The rows of a group lie close to one hidden flat surface of 8 dimensions, which passes through zero. Surfaces can cross.
(in the rows, 100 means zero)
Some rows, each with its group after it:
102 85 81 118 109 105 90 118 129 113 73 86 83 81 113
mov
81 117 106 94 111 106 90 95 93 78 107 94 122 80 104
Vosol
95 92 136 90 94 108 118 105 65 73 141 100 110 110 80
vap
131 136 103 83 87 124 135 112 76 55 114 88 123 103 85
vap
123 114 100 68 130 79 80 121 103 126 111 101 88 86 122
tivad
79 128 59 101 147 99 119 94 134 104 62 68 95 88 143
vap
107 117 84 79 87 105 92 108 107 104 89 107 131 92 99
Nuso
119 106 66 101 90 75 100 89 100 121 59 119 97 97 120
tivad
87 117 84 145 86 79 113 96 93 71 102 115 69 96 102
Vosol
96 50 138 117 107 131 105 112 112 95 120 81 91 113 72
dolu
108 102 100 91 91 106 101 98 107 109 104 97 106 107 98
tivad
104 104 119 93 133 93 65 99 117 111 137 98 88 74 109
Nuso
119 61 120 87 72 108 64 119 57 103 68 112 122 85 94
Nuso
95 117 65 125 112 83 109 98 136 115 87 110 77 96 115
Vosol
128 102 75 123 100 97 109 102 133 99 99 116 96 74 88
Vosol
103 113 100 94 140 103 67 99 78 83 74 69 98 54 140
tivad
118 73 96 118 89 127 95 98 137 100 95 94 102 90 81
mov
87 109 109 118 106 96 97 110 115 94 127 84 68 116 102
dolu
80 129 93 66 89 91 93 85 102 118 98 99 128 117 113
mov
64 88 121 101 126 106 101 94 89 78 129 100 115 88 91
vap
80 104 105 82 123 95 102 78 92 100 99 101 123 94 111
mov
86 106 54 138 64 91 94 69 155 123 70 115 85 114 100
vap
115 70 107 114 73 124 102 81 103 87 83 101 115 106 80
Nuso
65 102 95 106 137 108 115 90 98 88 79 75 97 99 124
Vosol
102 145 83 100 104 96 97 101 98 76 106 98 102 85 112
mov
48 89 114 94 74 121 131 91 68 66 101 110 147 121 68
vap
111 114 107 102 142 95 73 99 110 86 126 87 92 48 114
Nuso
76 142 107 86 113 74 66 84 129 132 151 105 80 125 115
vap
76 84 124 87 112 76 61 117 84 124 121 111 93 90 106
vap
127 114 100 80 57 112 115 99 112 113 100 103 116 142 77
mov
102 62 110 135 70 109 126 77 77 68 101 128 108 102 65
dolu
84 88 80 116 73 112 104 110 106 98 72 101 111 107 87
dolu
117 119 96 119 69 112 110 94 84 55 125 120 117 88 74
Vosol
143 95 82 96 36 113 97 107 111 102 90 138 132 97 57
dolu
122 130 88 95 87 92 92 109 114 113 111 109 92 103 102
Vosol
57 89 90 106 123 76 83 109 70 103 61 111 101 74 124
mov
91 103 76 105 86 107 105 91 116 99 75 103 116 95 98
vap
78 106 113 101 99 96 74 129 99 106 122 88 74 111 111
dolu
102 34 133 114 85 116 92 106 87 103 104 117 104 103 68
dolu
117 84 102 101 149 90 128 62 110 106 97 103 101 84 115
dolu
131 92 94 109 87 113 104 111 106 85 99 111 105 83 80
dolu
140 103 98 118 69 107 132 78 104 83 110 118 97 112 76
tivad
131 94 100 81 99 116 111 122 111 110 81 87 111 102 103
mov
134 132 93 97 110 106 126 114 125 100 115 74 64 124 112
mov
94 87 111 81 94 87 84 108 94 130 96 104 97 118 106
vap
88 114 95 145 94 91 110 76 95 69 112 97 55 110 108
Nuso
89 83 88 84 91 103 97 110 94 125 54 98 114 108 114
Vosol
90 122 73 67 105 77 96 131 80 123 61 91 109 100 135
mov
96 106 121 58 89 109 93 99 85 120 105 82 106 134 110
Vosol
61 140 79 86 81 115 70 87 102 97 77 73 118 116 120
tivad
103 94 97 102 117 116 126 106 107 84 91 86 108 89 103
tivad
136 163 83 77 42 98 61 91 79 96 96 108 122 103 107
tivad
126 94 94 86 105 100 107 94 84 101 78 117 134 68 97
dolu
83 109 83 141 120 97 121 76 110 80 85 82 67 96 113
Nuso
83 88 91 103 99 107 99 84 133 111 97 112 127 98 85
Nuso
103 101 87 69 68 106 108 137 98 121 98 120 134 116 77
tivad
55 54 98 126 125 99 129 88 122 95 104 123 113 82 75
Nuso
133 79 111 99 151 105 120 113 101 88 104 81 93 64 105
tivad
107 123 114 115 75 81 85 107 70 85 137 115 73 111 97
Nuso
109 70 132 95 86 91 78 120 65 110 111 113 87 106 96
Vosol

New rows, each followed by its group:
128 110 85 87 122 85 84 101 92 112 70 94 95 71 128
tivad
114 64 134 109 116 111 127 55 101 92 122 109 97 108 78
dolu
87 89 125 80 75 105 106 66 86 106 124 123 128 128 79
mov
66 129 99 117 82 108 95 93 87 58 120 91 103 110 92
tivad
66 106 103 66 99 104 98 141 103 115 107 96 125 114 94
tivad
77 99 124 81 130 110 134 119 52 67 110 82 116 98 103
vap
113 87 115 83 116 100 105 77 91 102 110 104 111 91 102
dolu
100 95 86 114 106 91 137 105 120 105 109 111 86 113 90
tivad
83 96 87 106 70 102 82 99 80 92 71 107 122 95 100
tivad
114 114 104 143 109 79 106 94 115 85 145 117 56 96 93
Vosol
115 128 89 139 85 111 92 64 109 67 107 90 88 88 99
Nuso
81 52 117 91 128 128 124 108 79 72 84 88 140 75 81
vap
132 135 80 109 38 103 99 99 98 88 101 126 107 116 82
vap
110 116 42 100 101 77 137 132 93 108 41 122 124 84 116
tivad
88 81 100 113 111 99 84 81 120 120 94 93 79 105 107
Nuso
123 126 104 139 113 101 79 104 63 37 121 98 89 42 102
Nuso
121 74 136 38 114 107 89 138 64 130 97 88 124 110 106
vap
149 50 138 110 98 94 102 103 98 124 111 101 47 127 91
vap
103 98 56 95 81 90 96 103 101 112 52 123 131 76 105
dolu
140 44 114 134 121 101 91 151 132 127 109 81 31 97 94
mov
80 97 95 91 124 140 106 70 132 104 71 50 119 111 111
tivad
56 65 127 56 143 113 129 113 76 115 81 71 121 130 114
vap
109 103 93 114 75 97 117 94 107 105 92 104 79 130 98
vap
126 83 121 112 89 114 90 85 93 89 106 97 88 98 87
Nuso
52 120 77 124 87 87 124 119 89 77 94 110 101 110 93
tivad
138 80 136 94 89 113 43 107 123 115 145 110 96 85 75
mov
127 105 76 114 105 118 108 122 137 96 86 76 87 92 102
mov
128 90 117 85 124 123 91 76 118 108 96 68 108 87 112
tivad
73 105 101 97 93 107 86 112 86 89 95 92 121 100 99
tivad
60 51 121 88 138 97 109 67 91 117 85 100 119 99 103
mov
110 85 104 115 79 102 121 108 60 80 76 96 84 119 98
Nuso
83 51 104 77 108 114 114 151 94 124 85 111 132 99 82
tivad
130 71 147 87 129 110 122 122 79 87 145 103 94 89 80
Nuso
107 117 86 102 98 105 137 120 71 57 87 101 114 86 97
Nuso
76 97 119 88 115 85 54 91 79 106 116 117 118 64 108
mov
101 98 94 90 87 83 109 126 73 114 76 105 85 119 109
mov
129 94 90 121 94 91 113 134 42 70 61 96 84 73 113
vap
112 49 116 90 113 93 100 144 62 112 70 97 92 88 108
mov
94 136 84 91 77 86 70 123 91 101 105 108 99 100 110
dolu
126 119 113 109 53 103 63 73 101 104 105 92 71 124 104
Nuso
123 81 102 144 117 94 134 80 93 67 106 107 72 79 96
tivad
81 142 92 70 90 93 110 100 111 124 98 87 93 150 120
vap
133 115 96 111 83 79 50 155 82 97 111 110 71 65 113
mov
93 65 105 121 87 88 82 92 78 101 84 121 96 90 95
tivad
138 103 90 93 89 136 88 93 166 120 111 84 105 110 84
mov
96 98 91 74 117 106 123 98 90 106 70 87 127 96 117
mov
105 129 76 89 81 126 88 85 135 106 84 93 137 99 94
mov
101 147 104 70 67 93 79 89 83 90 129 121 127 108 95
mov
74 131 79 125 94 93 101 99 81 56 108 114 113 73 96
vap
115 70 119 94 120 108 73 108 134 120 112 90 95 78 93
mov
81 84 106 114 83 112 104 78 108 86 118 114 120 98 70
vap
115 134 92 79 93 90 68 98 105 123 87 79 81 111 135
Nuso
87 127 88 98 126 80 76 110 73 88 85 96 110 59 131
mov
114 132 95 101 62 94 89 101 80 100 91 92 75 130 109
Nuso
57 98 108 115 100 76 58 75 96 108 116 122 96 82 103
mov
125 112 75 103 58 123 92 93 118 88 91 118 144 83 71
vap
131 99 98 105 95 106 90 104 103 98 104 106 93 77 95
vap
84 73 116 104 135 99 116 85 80 85 105 98 106 89 101
mov
82 149 82 119 131 54 103 79 108 104 118 103 58 102 137
dolu
74 123 74 121 131 89 92 128 134 100 87 70 64 93 130
dolu
118 98 109 120 85 113 62 90 91 73 105 103 110 59 92
Nuso
109 161 79 113 110 82 145 53 102 65 111 101 89 106 112
dolu
56 103 104 96 104 108 84 80 128 104 128 114 125 97 82
vap
44 101 105 134 74 114 86 68 91 71 92 88 101 112 98
tivad
120 71 128 100 104 90 105 61 122 128 135 124 90 113 82
dolu
119 89 96 113 95 88 99 103 99 116 83 106 74 107 102
vap
68 103 114 99 103 106 103 106 118 102 135 89 89 130 87
tivad
123 151 104 87 103 74 71 124 79 103 121 102 78 93 125
vap
62 122 87 121 43 142 115 68 100 56 88 79 130 131 74
tivad
73 64 112 107 127 88 110 114 59 91 78 97 93 89 113
vap
44 88 118 122 136 79 77 76 112 106 128 95 77 96 118
Vosol
119 107 115 126 115 106 61 77 102 84 107 83 83 65 113
Nuso
128 94 108 98 80 119 118 93 93 92 95 86 96 124 91
Nuso
94 104 92 80 89 103 89 105 77 97 87 109 129 85 104
mov
106 91 113 106 78 88 70 108 97 110 118 114 86 108 88
mov
137 70 101 110 66 113 101 96 113 108 82 112 106 105 77
vap
96 89 124 99 101 131 142 103 131 87 146 85 102 133 64
tivad
136 135 99 99 103 88 111 84 75 70 119 118 107 68 101
dolu
127 108 103 121 106 91 102 104 94 86 108 98 67 96 106
vap
123 119 111 138 101 134 143 62 108 39 123 80 92 100 81
tivad
129 132 104 110 71 80 108 108 88 92 126 114 58 137 98
Vosol
70 92 93 93 142 106 111 111 113 104 80 77 95 93 120
tivad
81 150 81 101 132 92 122 84 108 85 99 71 82 108 133
dolu
87 87 125 124 122 99 128 64 93 72 129 107 91 99 90
mov
112 117 85 91 100 109 149 116 92 81 86 85 104 115 104
Nuso
87 84 142 79 148 107 123 98 100 104 126 70 90 119 102
vap
90 117 116 87 84 97 80 98 102 107 140 113 112 100 84
vap
118 80 136 101 110 105 48 90 99 99 133 104 96 64 93
Nuso
68 124 111 83 137 132 77 85 110 83 97 41 105 97 128
tivad
111 130 86 120 101 79 62 83 143 116 123 111 78 79 107
vap
113 112 67 110 89 76 76 113 104 121 64 105 84 84 128
vap
